There are 3 ways to turn a row about zero (a turn may also mirror it). The second row of each pair is the first, turned, with some noise. The first 27 pairs use one turn. New pairs use 3 turns, one after the other, and a turn may come again.
Some pairs, each with its turns in order after it:
[ -2   0   7  10 -18  10   6  13]
[ -3  -6   0  18 -15  -5   9   3]
j_359

[-5 15 18 14 -3  0 -1  5]
[ 12  -2  -4  11 -22   6  -9   3]
j_359

[  6 -15  17  -2  -7 -12  -6 -10]
[ -4   6  10  -7 -10  -5  -3 -21]
j_359

[-10 -19 -15   3  -8  -9  -6  -7]
[-17   2  17   0  13 -10  -7   1]
j_359

[-4  1  1  9  1 -5  6 -2]
[ 7  0  6  7  2  2 -5  8]
j_80

[-14  -2  22 -10   5  -2  -8  -5]
[ -8  -1  -6  -2  23  -6 -12   2]
j_80

[  0  12   1 -10   2  10  26 -24]
[-29  -2 -17 -17   0   8   9  -7]
j_516

[ 17   7   3  11  10  -1   2 -25]
[ 15 -11 -10  -7   6 -12 -15 -15]
j_359

[ 19   9   2  -6   6 -12 -20  -8]
[-16  11   6 -14  -4 -16   6  12]
j_80

[ 14   9  -1   3  -4 -14   4  -4]
[  8  -6 -13 -11  -8  -6  -7  -5]
j_516

[-13  -3  -2   1   3  14   5 -23]
[-14 -15   5  13   7  14   2   3]
j_80

[ -6   2   1  19  -3  20 -14 -12]
[ -7  12   3  10  19 -14   2 -19]
j_516

[-2 -9 23  3 -3  0 11 -7]
[ -9  -2 -20  11   0  -6   8  10]
j_516

[ -1  12 -13   5   9  13  -2   3]
[  2 -14 -11  -5  -8   6  12   9]
j_80

[ 13 -14 -12   7  -1  18   1  -7]
[ -6  -8 -11  -1   9 -22   6  -4]
j_359

[ 8 -6  5 -3 -5  7  1 20]
[ 10   8  -9   1   1  -9   6 -14]
j_80

[ 10  10   8  -7 -20   9   3  -7]
[ 20   2   3   9  -4 -10  15  -2]
j_359

[-23   3   6  -6  -7  11  19  -6]
[-25  13  -1  -1  -5   2  15   9]
j_516

[  5  -3   7   5 -10  -6   4  -5]
[  2   0 -11  -3  -3 -11  -1   4]
j_516

[-1 11  9  1 17 16 -1  5]
[ -1   8  -1  10  -1  15  11 -19]
j_516

[-15 -16   6  -5  19 -17  11   3]
[ -9  -2  -3  17 -10  16 -14  18]
j_516

[  2  -3  12  -7   0  -4 -10   0]
[-6 10 -1 -4 10 -7 -4  1]
j_80

[  6  21 -23  -2   5   6  21  13]
[ 14 -18  -7  -3 -34   1   3  -3]
j_80

[  8 -11  -2   9  -5   2  -4  -6]
[ -3  -1  -2   1  -1 -12  -3 -10]
j_359

[11 -2 -8 -6  8 11 -9  4]
[ 7 -7 11  0 11  8  3 -9]
j_516

[ 8  2 -9 -6  7 -6 -4  0]
[ -5   3  -5  -6 -10  -3   3   6]
j_80

[ -7  17  19   7 -12  16  15  16]
[ 15 -10  -5  19 -26   8  15  11]
j_359

New pairs, each followed by its turns in order:
[-6  5  0 13  3  7 15 -8]
[ -4  -4 -18   2   5   7  -7  -4]
j_80 j_516 j_359

[ 11 -18  -2  13  -5  13   3   8]
[-3 21  4  6 -6 12 -4 15]
j_359 j_516 j_359

[  1   9 -21  -3   7  -1  -4   7]
[  1  -4  -6   4 -15  14  10  11]
j_80 j_516 j_516

[  6  -3 -15 -25  -5 -19  -1   3]
[  1   1  16  -5  11  -3 -30  -4]
j_80 j_516 j_80

[ 17   7   7  10   8 -23  -6  -3]
[-16   6   5  10  12   4 -12  19]
j_359 j_516 j_80

[ -6   0 -12 -17  -1  -4   0  18]
[ 4  0 -6 -5 -1 24 -9 -8]
j_80 j_359 j_359

[  7   3  15 -15  10   7  -7   7]
[-15  -8   0  -4  -5  11  17   9]
j_359 j_516 j_516

[  6 -17  26  -1 -10  -5   1   1]
[ 3 -3 -6  9 14 26  4 13]
j_516 j_359 j_80

[ 3  6 -8  5  2 -6 20 -5]
[  5  -5   7 -11 -20   0   8  -3]
j_516 j_516 j_359

[ -6 -14  15  14   9   7   3   9]
[ -3   0  18  -2  15   2 -17  -7]
j_80 j_359 j_516

[-16   2  23  14   8  -6 -14  -1]
[ -3  15 -11  10  -8 -11 -27  -8]
j_516 j_359 j_359

[ 13  12   2  -3  -4 -11   0  -3]
[ 17   4   0   5   0   0 -13  -6]
j_359 j_80 j_80

[ 7  1 24 21  0  5 -6 -2]
[-3 16 -1 24  9 11 -7 -7]
j_80 j_80 j_359

[ 10  -6 -22   5   8  15  14  -2]
[-14   6   4 -19  -7   1   2  20]
j_359 j_359 j_359

[19 15 13  9  2 -1 20  1]
[-15  16  -8  16  16   1   2 -15]
j_80 j_516 j_359

[-6  2 10  6 17 -3  3  6]
[ 9 15  3 -6 -7  4  3 10]
j_516 j_359 j_80

[ 18 -12  13  -9  -9  -8 -18  -2]
[-12   5  12 -10  -3 -26   6   3]
j_80 j_516 j_516

[-8 -9 -5 -1 -5  2 13  6]
[-5  5 -2 -1 17 -6  2 -6]
j_516 j_80 j_359

[  1 -15 -14 -14  -2  -5   0   6]
[ 8 -7  8  2  7  5 16 12]
j_359 j_359 j_516

[ -9 -13   0  12   0   8   2   1]
[ 1  1 -7 -6  1  7 19 -6]
j_516 j_359 j_80

[-15 -10   2   0   6   3 -22  -1]
[-28   3  -9  -6  -2  -3  -3  -8]
j_359 j_80 j_80

[  6   4  -5  12 -14  -1 -17 -15]
[-1 -6  2  5 -2 -9 26 -8]
j_80 j_359 j_359

[  1 -24   5  -3  -5 -15   2  23]
[  9 -17  11   4  -8  28   7   3]
j_516 j_359 j_80

[  1  -7 -10  10  -8  -7  -7  11]
[  1   3   5   9 -17  -9   2   0]
j_80 j_359 j_80

[ 11   9   9   7   1   7  10 -17]
[-6 -5  9  1 18 13  2 -9]
j_80 j_359 j_80

[  2 -10  12  10  -2  -3  -3   0]
[  4  -1  -2   2   8 -16   1   0]
j_80 j_516 j_359

[ -4  -9 -14  -2 -10   5   0  -8]
[  8  -4  16  -2  -2   4 -11  -8]
j_516 j_80 j_516

[-10 -12  -9   1   4 -17 -15 -11]
[ 16   4 -10   2  -2 -15 -14  -1]
j_516 j_516 j_516

[-7 12  9  2 -3 14 -7 -7]
[-7  6 18 -3 -9 -6 -6  4]
j_516 j_516 j_516

[  2  -6 -29   9   1   7  17  -1]
[ 18  20  11 -11  11   3   0 -18]
j_359 j_80 j_516

